Every row belongs to one group in each of 4 separate groupings. Each group adds its own fixed numbers to the row, and there is some noise. The rows also spread widely along 16 directions, which tell nothing about the answers.
In the rows, 128 means zero.
Known rows, each followed by its group in each grouping:
[125 147 177 116 119 190 188 122 147  79 132 146 115  98 168 105 136 129
  94 165 107 134 131 181 187 183 154  95 137 127]
j_155 subip (1) j_824
[142 123 111 128  69 174 102 129 175 135 146 113 181 118 107 187 198  93
 110  70  88  86 121 116 120 128  91 110 171 114]
j_823 vitu (0) j_102
[126 139 124 167 113 126 126  91 123 167 112 153 104 126 100 134 137 129
 120 107 104 114 149 109 166 152 122 152 102 153]
j_155 mog (2) j_494
[ 88 134 125  99 125 117 124 140  96  88 151 136 148 143 123  94  68  95
  88 146 124 154 112 125 100 112 143 170 139 163]
j_918 vitu (0) j_529
[122 155 149 154 116 134 104 110  96 102 145 140 113 151  89 106 147 156
 147 119 146  91 156 107 106 155 136 148  96 105]
j_17 takuz (1) j_494
[148 154 149 155 130 125 147 116 127 112 132 143 105 147 120 115 155 138
 147 153 107 111 127 127 115 146 147 138 112 111]
j_17 takuz (3) j_824
[136 145 139 144 126 162 138 118 120  70 122 145 129 187 109 171 156 104
  72 116 104  98  88 134 128 180 130 169 141 125]
j_918 subip (2) j_19
[112 116 114 147 134 138  89 142 124 119 132 145  97 136 115  68 125  91
 106 122 155 133 118 121 159 119 150 115 123 143]
j_823 zuzi (3) j_43
[174 136 137 215 137 143 125 146 158 119 136 133 103 155 112 103 208 111
 127 121 149  85 117 127 171 146 137 123 122 126]
j_17 zuzi (0) j_43
[151  93 134 148  91 147 125  87 147 134  77 158  77 128  96 182 136 153
 149 102  77 123 108 128 135 165 150 109  87  68]
j_918 mog (1) j_102
[138 125 151 161 110 114 115  92 126 130 152 106 130  96 115 108 158 161
 134 195 127 119 132 145 150 151 138 132 120 112]
j_155 takuz (1) j_529
[128 138 148 105  98 197 127  91 104  74 108 153 137 147 127 195 136 131
 114  88  94 102 105 110 139 170 110 118 122 111]
j_17 mog (1) j_19
[121 252 189 143 143 148 179 140 132  94 152 159  70 147 122 113 134  81
  95 109 126 120 175 164 106 141 124 168 168 119]
j_918 takuz (2) j_19
[127 136 117 115 112 106 154  88  88  99 123 170 149 151 108 131  96 169
 103 173  98 133  98 106 111 144 119 199  98 152]
j_823 vitu (2) j_43
[113 173 129 150 128 102 129 144 153 143 136 129 103 167 155 115 167  64
 106 101 108 124 157 154 114 103 116 169 134 141]
j_823 subip (3) j_529
[135 162 145 217 141  93  65  76 104 163 111 126  70 117 122 104 181 121
  74 141 131 163 119 185 146 151 126 165 103  92]
j_823 mog (0) j_824
[129 130 144 131 133 142 168 150 144 125 143 140 139 141 122 138 154 133
 133 165 117 106 157 167 159 148 130 151 124 162]
j_17 subip (3) j_529
[179  91 110 110  98 132 125 152 138 106 113 204 107  73  98  89 118 123
 152 167 161 137  85 112 160  99  85  75 114 136]
j_155 mog (0) j_43
[129 176 123 144 123 152 146 124 117 115 165 146 160 151 127  90 174 127
 102 157 140  88 149  91 155 169 134 147 130 157]
j_823 vitu (0) j_19
[126  76  81  88  72 131 158 145 154 124 131 161 182 140  85 132 109 160
 170 124  93  83 129  53 115 132 152 125  89 151]
j_17 zuzi (1) j_824
[118 105 129 191 110 128 125 121  86 129 102 160 146 113 133  97 131 202
 100 105 129 152 129 151 136 173 147 173  53 115]
j_17 mog (1) j_529
[162 141 139 185 124 149  86 108 117 134 116 157  71 128  58 145 181 102
 122 112 127 105  88 122 144 164 117 100 134  93]
j_155 takuz (2) j_824
[126 135 120 143 113 170  93  98 139  92 114 163 102 136 125 126 176 108
  63 120 149 113 102 144 201 189 115 107 110 107]
j_918 mog (1) j_19
[181 118 142 209 141 127 123 137 144 154 122 146  77  92  84  83 157 144
 149 147 149 123 141 143 182 135 148 111 103 132]
j_17 subip (3) j_824
[121 122 130 146 104 138 140 138 137 146 135 141 141 153 128 142 199 127
 145 148 104  95 128 143 126 178 141 121 112 104]
j_155 vitu (1) j_529
[112 108 110 152 104 172 124 122 133 152 132 165 112 135  81 110 142 136
 108 123 118 107 134  93 164 214 196  97 108 101]
j_918 mog (0) j_19
[ 97 173 128 141 135 147 102 156 107 134 151 154 109 140 146  53 166  77
 115 101 152 119 162 118 129 134 133 105 139 141]
j_918 subip (0) j_824
[162 219 168 179 166 132 185  88  99 139 123 164  75 142 125 126 157 134
 129 162 112 114 135 116 148 149 134 169 129 153]
j_918 mog (3) j_824
[125 147 147 149 133 120  91  91 103 115 118 147  89 114 121  91 140 141
  95 174 144 149 123 163 158 150 131 136  98 110]
j_823 mog (0) j_824
[157 110 144 167 136 174 133 144 137  94 101 138 115 115 129 129 126 105
 101  91 116 139  85 142 160 117 139 123 140 149]
j_918 mog (3) j_824
[136 134 141 159 113  93 125 127 130 136 149  98 144  75 162  56  94 110
 109 148 117 175 145 147 121  77 143 153 146 152]
j_155 mog (0) j_19
[156 116 147 156 129 150 121 122 138  61 107 130 121 147 108 140 123 133
  99 115 117 119  85 146 144 133 140 149 113 121]
j_17 mog (3) j_824
[ 95 137 103 127 141 119  68 101 151 179 130 150  79 111 115  86 176  98
  99 188 169 123 167 177 237 141 105 103 106 162]
j_823 mog (3) j_824
[140 159 146 155 144 146 140 134  85 122 151 134 134 171 116 138 151  91
 144 124 111 102 103  73  78 126 148 144 164 143]
j_918 mog (0) j_529
[107 170 137 121 110 186 161 123 132 100 139 155 122 157  96 150  99 114
 115  56 100  87 158  73 145 157 149 145 136 147]
j_918 takuz (1) j_19
[ 49 189 109  92 125 125 141 125  86 150 147 177 142 187 137 104 146 113
 103 136 117 107 177 128 113 172 114 164 110 161]
j_155 takuz (0) j_102
[122 142 134 129 120 129 129 127 107 146 134 167 134 118  80 144 168 131
  99 188 119 129 109 184 127 174 104 143 135 123]
j_155 vitu (2) j_824
[134 121 157 136 114 188 110 134 148 104 142 126 114 106 120 115 153 115
 122 138 135 115 130 144 165 141 143  86 153 112]
j_823 mog (0) j_43
[125 139 143 106 124 158 151 144 105 119 133 163 147 105 110 133 100 128
 113 148 124 136 137 146 138 128 114 151 146 166]
j_918 mog (0) j_19

New rows, each followed by its group in each grouping:
[121 147 130 151 117 138 130 143 165 118 150 115 128 182 115 119 170  99
 122 106 105  90 142 132 101 146 166 137 130 103]
j_17 vitu (3) j_102
[ 92 132 101 113 119  95  95 171  91 165 147 170 135 168  86  69 160 113
 167 161 146  98 141  97  55 131 144 115 115 116]
j_155 mog (2) j_824
[142  99 138 159 109 149 119 114 125  93 143 101 146 137 116 118 117 101
 115 113  95 122  90  88 125 137 169 132 142 133]
j_155 vitu (0) j_494
[117 125 131 130 111 128 133 130 112 111 140 143 140 103 127  73  94 141
 115 139 131 143 138  99 127 114 147 139 117 148]
j_823 mog (2) j_529
[169 117 137 168 118 153 140 127 120 106 124 144 145 135 111 159 165 126
 116 133 108 116  83 118 139 148 121 144 129 134]
j_823 vitu (0) j_529
[137 110 163 161 138 147 143 140 132 132 142  92 141  85 139 130 103 111
 116 141 109 147 143 176 188  98 123 152 161 198]
j_155 subip (0) j_529
[149 111 131 142 114 138 106 114 115  91 127 133 119 133 101 125 123 110
 129 133 126 114  88  94 144 129 126 115 124 135]
j_155 vitu (2) j_529
[126 118 142 205 136 167 122 158 167 151 148  87 145 155 112 151 188  95
 105  84 118  92 141 147 160 133 158 150 160 154]
j_823 mog (1) j_529
[109 118 120 131 108 109  74 121 119 111 121 121 137 134 118 127 124 126
  99 128 134 136 137 171 136 116 105 174 104 130]
j_823 vitu (1) j_19
[146 100 105 166  87 111 125 156 207 131 113 149 104 177  88 129 169 112
 135  77  99  89 127 120 105 135 157 135  94  78]
j_17 mog (2) j_43
[130  81 106 159  95 159 114 116 123 127  99 175 151 120  90 142 170 183
  79 137 114 126  93 156 173 212 137 141  67 106]
j_823 vitu (0) j_824
[132 124 161 139 123 133 130 143 135 105 154 114 125 111 107 123 120 106
 117 165 121 148 114 180 117 125 145 132 152 120]
j_17 vitu (1) j_529
[132 132 139 131  98 114 143 135 132 130 122 163 117 113 107 135 136 152
 123 134 108 131 147 158 111 139 122 162  98 101]
j_823 subip (3) j_529
[104 199 124  99 144 141 165 137  90 111 111 232  60 186  98 120 102  89
 124 120 136 110 143 105 146 162 112 143 102 155]
j_155 takuz (3) j_19
[118 103 129 116 109 166 110 132 115 110 131 154 129 113  80 147 115 120
 106 133 128 130  99 133 149 150 129 117 130 128]
j_823 vitu (1) j_529
[171 100 138 169 107 119 113  86 174 132 123  94 107  86 138 125 146 120
 128 154 104 147 111 156 163 111 135 104 133 117]
j_17 mog (1) j_102
[120 116 135 145 140 133  80 112  78 145 117 160  92 107  81 119 116 137
 104 171 151 161 128 181 166 161 120 133 104 130]
j_17 mog (0) j_19
[141 127 132 168  95 116 170 169 176  98 134 152 140 127 143  63 144 141
 103 112 127 120 139 151 128 131 146 158 102 121]
j_155 subip (1) j_43
[155 109 151 163 138 147 159 110 115  86 132 111 150 130 120 148 102 111
  76 164  77 161  47 148 118 142 169 160 162 146]
j_17 mog (0) j_824
[143 122 109 161 118 128 106 161 117 137 135 144 162 156 146 113 195  98
 127 119 127 117 101 122  98 103 102 142 142 145]
j_823 mog (0) j_43
[167  89 133 164 129 122 144 147 129 110 123 124 159 102 130 127 121 135
 131 154 127 145 102 160 161  94 106 157 123 185]
j_17 vitu (1) j_529
[127 156 162 123 126 151 142 141 120  94 168  88 182 138 147 152 148 103
 129 139 109 104 129 140  94  99 116 162 184 161]
j_918 vitu (1) j_529
[102 178 126 118 139 104 133 134 113 179 164 145 133 107 145  74 159  79
 122 201 132 144 159 164 145 115 103 127 157 181]
j_155 vitu (0) j_824
[124 100 127 123 120 128 132 109 107  72 126 130 151 136 157 110 108 121
  93 167 104 158  81 135 124 125 139 160 124 151]
j_823 takuz (3) j_494
[135 122 158 130 112  91 110 131 127 145 149 113 103  91 100 115 115 117
 167 181 117 159 139 178  87  96 137 127 133  98]
j_17 vitu (1) j_529
[121  76  91 141  97 134 109 143 108 132 123 150 181  98  98  91 113 158
 117 108 129 128 114  95 142 125 131 132  99 170]
j_17 zuzi (2) j_824
[139 148 127 171 122 142 147  90  81 138 127 155 153 133 177 111 168 143
 117 140  94 139 105 101 135 159 125 139 116 147]
j_17 mog (0) j_43
[101 148 125 147 113 156  90 122 113 151 140 149 116 137 110 115 174 111
 122 105 128 100 144 123 145 159 123 109 130 118]
j_155 takuz (3) j_43
[148 124 140 135 116 135  95  77 137  87 117 110 118 120 133 169 137 109
  84 150 104 142  98 180 171 139 104 145 130 122]
j_17 vitu (3) j_19
[145 135 108 147  95 113  95 126  90 137 119 187 140 116  94 113 146 151
 120 114 143 129 120 112 100 140  92 147  90 108]
j_17 mog (0) j_19
[167 110 154 181  92 145 141 177 184  96 162  79 178 117 115 125 146 101
 109  90  97 123 105 147  63 104 172 142 180  90]
j_17 mog (1) j_19
[142  68 117 146 113 138 106 102 148 132 119 111 151 105 107 160 143 134
  99 166 105 134  90 163 168 134 126 133 143 149]
j_918 mog (2) j_102
[144 146 148 131 113 120 139 102 121  98 107 157  99 126 117 128 119 147
 145 139 111 117 125 131 139 129 109 146  94 127]
j_155 takuz (1) j_824
[133 105 103 159 112 131  65 114 140 121 131 129  99 124 107 105 134  67
  93  99 136 138  94 109 162 124 134 105 128 123]
j_918 vitu (0) j_529
[118 171 131 160 106 103 120 129 118 144 138 168 130 128 113  77 181 157
 103 142 138 115 150 145 100 166 131 156  92  90]
j_155 mog (0) j_824
[157 108  86 119  87  81 162 116 165 115  97 172 142 148 176 103 174 122
 141 174  85 123  89 113 132 131 109 129  78 136]
j_155 vitu (2) j_824
[116 119 133 134 125 150 126 130 124 121 139 141 118 160  96 147 142  99
 103 143 106 120  95 140 123 157 155 138 150 122]
j_918 zuzi (0) j_43
[168 118 166 165 118 143 172 153 180 115 113 124 110 110 121 130 126 128
 147 119  90 124 128 156 133 113 165 131 132 121]
j_155 mog (3) j_824
[166 142 159 182 110 141 157 133 181 136 141  97 123 122 139 158 177  87
 137 103  73 120 127 152 117 120 148 130 157 109]
j_17 vitu (3) j_529
[103 117 116 109  98 154 151 131 104 124 105 202 145 133 104 134 132 164
 103 142 113 125 108 142 135 189 129 135  85 120]
j_155 mog (1) j_824
[149  70 125 146  98 150 156 205 154 133 133 151 167 118  88 142 146 116
 142 119 105 126  95 145  84 121 147 117 147 123]
j_17 mog (2) j_529
[117 119 109 180 129 100 100  92  69 125 138 139 133 135  80  66  85 159
  88 160 147 141 111  98 149 167 169 179  87 149]
j_155 vitu (1) j_19
[ 97 139 131 126 122 171 136 102 125 112 134 143 108 160 125 124 132  96
  91 136 107 116 120 130 177 201 169 109 125 125]
j_155 vitu (1) j_19
[136 115 106 125 129 129 138 137 151 108 138 143 137 159 135  89 144 108
 131 177 139  94 124 103 175 132 149 122 118 169]
j_155 mog (3) j_19
[132 127 157 154 120 172 116 137 117 132 141 139 118  97  69 142 125 136
 118 114 133 118 130 133 137 150 147 126 145 115]
j_918 mog (0) j_529
[102 132 104 159 100  83  90  74 161 167 109 121  81 113 179  78 123  92
  93 111  99 175 156 157 172 126 148 130  85 115]
j_17 mog (1) j_19
